There are 4 ways to turn a row about zero (a turn may also mirror it). The second row of each pair is the first, turned, with some noise.
Some pairs, each with its turn after it:
[ 34  -5 -30  25]
[ 2 51 15 -1]	Z496

[-27  21  18  -8]
[-14  29  -4  22]	Z453

[ 8 10 29 22]
[ 25  26  -2 -17]	Z203

[28 -8  0 17]
[ 14 -11   2 -27]	Z203

[-28 -29  24   7]
[-23  21  31 -13]	Z453

[-23 -22  -5  33]
[ 28  14 -29 -17]	Z496

[ -4 -28  35  30]
[53  4 -7  2]	Z203

[ -6 -23  33 -14]
[-17   5  37  13]	Z453

[ 16   9 -21  -7]
[  5  -1 -23 -15]	Z980

[-10  -2 -26 -15]
[-19 -15 -21  -4]	Z453

[-16   9 -35  17]
[ 31 -21 -15  12]	Z980

[-23   9  30 -18]
[ 5 22 36 -4]	Z980

[26  3 36  6]
[-31  31  -1   9]	Z980

[  8  32 -22 -25]
[ 26  13 -18 -31]	Z980

[-11 -11  20  19]
[ 30   8 -10   4]	Z203

[  4 -16 -16 -12]
[ -7 -22   6   6]	Z203

[32 36 37 29]
[-59  21 -23   8]	Z496

[ 7 14 31 18]
[-31   3 -23  -3]	Z496

[ 26  10 -32 -34]
[  1 -44 -26  17]	Z453

[-23 -27  -6 -37]
[ 29 -35  20 -14]	Z496

New pairs, each followed by its turn:
[-11  29  -1   5]
[24 19 -3  7]	Z980

[ 20 -16 -16  24]
[ 19 -15   4 -29]	Z453

[-25   6 -25  23]
[ 31 -19  -5  21]	Z980

[-21   8 -16   5]
[-13   1 -21  12]	Z203

[ 34 -33 -30  36]
[ 17 -49 -20 -37]	Z203

[  1  30 -32  -7]
[ 7  9 13 40]	Z496

[-22  31  18 -15]
[-12 -32 -15  24]	Z496

[ 20  30 -30   1]
[-37  -1  -7 -30]	Z203

[-3 -4 26 25]
[-13   5 -29 -16]	Z496

[ 16 -34  34 -22]
[-18 -21  17 -45]	Z496

[ 9 27 25  5]
[-34  -3 -13  13]	Z496

[-16  10   4  30]
[  2  10 -33   6]	Z496

[ 36 -30 -11  -5]
[ -1  20  35 -28]	Z496

[ 9 31 32 28]
[ 17  42  -6 -27]	Z203

[-12  30  19 -35]
[-23  35  25  18]	Z203

[  0 -23  -2  -2]
[ 10   0   6 -20]	Z496

[ 22 -37  -2 -36]
[-18 -46  25   8]	Z453

[ -2 -16 -19 -24]
[ 21 -10  27  -4]	Z496

[ 25  -4 -31 -20]
[-27 -30  15 -13]	Z203

[-24  23 -28 -18]
[ 43  -5   0 -19]	Z980

[-10  35 -28  13]
[  8  12 -45  -7]	Z453

[ -6  24 -15 -27]
[-37   9   9   8]	Z203

[ 10  25  -9 -14]
[-10   0  14  27]	Z496

[-17 -34  36 -17]
[  0 -36  -8 -40]	Z496

[  9  31 -11  17]
[-10  21  -8  29]	Z496

[ 15 -25 -15  32]
[ 16 -11   9 -41]	Z453

[ 12   5  28 -33]
[-1 17 43  4]	Z203

[-26  34 -28  33]
[-24  16 -54  -6]	Z203

[-9 30 33  5]
[-31 -16 -28  14]	Z496

[ 18 -15 -26 -36]
[-15 -47  -7   7]	Z453

[-28   5  30  19]
[-5 43 13 -1]	Z453

[ 23  20   9 -36]
[ -7  29  -3 -37]	Z980

[ -1 -37 -17 -27]
[ 27 -12  32 -22]	Z496

[-22  -4  16  36]
[  4  38  12 -21]	Z453

[-31 -35   0 -27]
[-50  -7  18  -4]	Z453

[  8 -26  18   8]
[ -6   3  -3 -32]	Z496

[-30 -16  34  35]
[-8 -1 34 50]	Z980

[19  2 21  3]
[20  1 18 11]	Z453

[-36  20 -26  36]
[ 46 -13  -8  36]	Z980

[23 22 35  0]
[-46  -4  -5   1]	Z496

[-22   8  15  27]
[11  7 12 33]	Z980

[  9   8 -23  -2]
[ 7 14 13 17]	Z496

[ -8 -35  26  27]
[50 -5 -9  7]	Z203

[ 37 -14   7 -33]
[-22  -8  43 -17]	Z496

[-27  28   6  -9]
[-14  27 -19  20]	Z453

[ 31  13 -17  -3]
[-13  22  24  14]	Z496

[ 32  33  20 -26]
[25 -9 -5 49]	Z453

[  0 -36 -24  34]
[ 32  36  -8 -25]	Z496

[-23  17 -17 -24]
[ 16 -23   8  29]	Z496

[21 22  7  1]
[-26   8   4  13]	Z496

[-33 -37 -12  27]
[  2 -44  17  31]	Z980

[ -7  33  -3 -26]
[-35  24  11   7]	Z203

[ 30 -27 -22 -10]
[  9  20  38 -19]	Z496

[-34  17  14  14]
[-9 42 -6  0]	Z453

[ 27  -5 -32  30]
[ -4 -29 -23 -37]	Z203

[ -5  -2 -10  34]
[  7 -12 -14  31]	Z980

[-11  -1  -4  13]
[ -2  10  -4 -13]	Z453

[ 34 -30  -7  32]
[-37 -21 -31  21]	Z980

[-27  37 -14   7]
[ -5  27 -39   3]	Z453

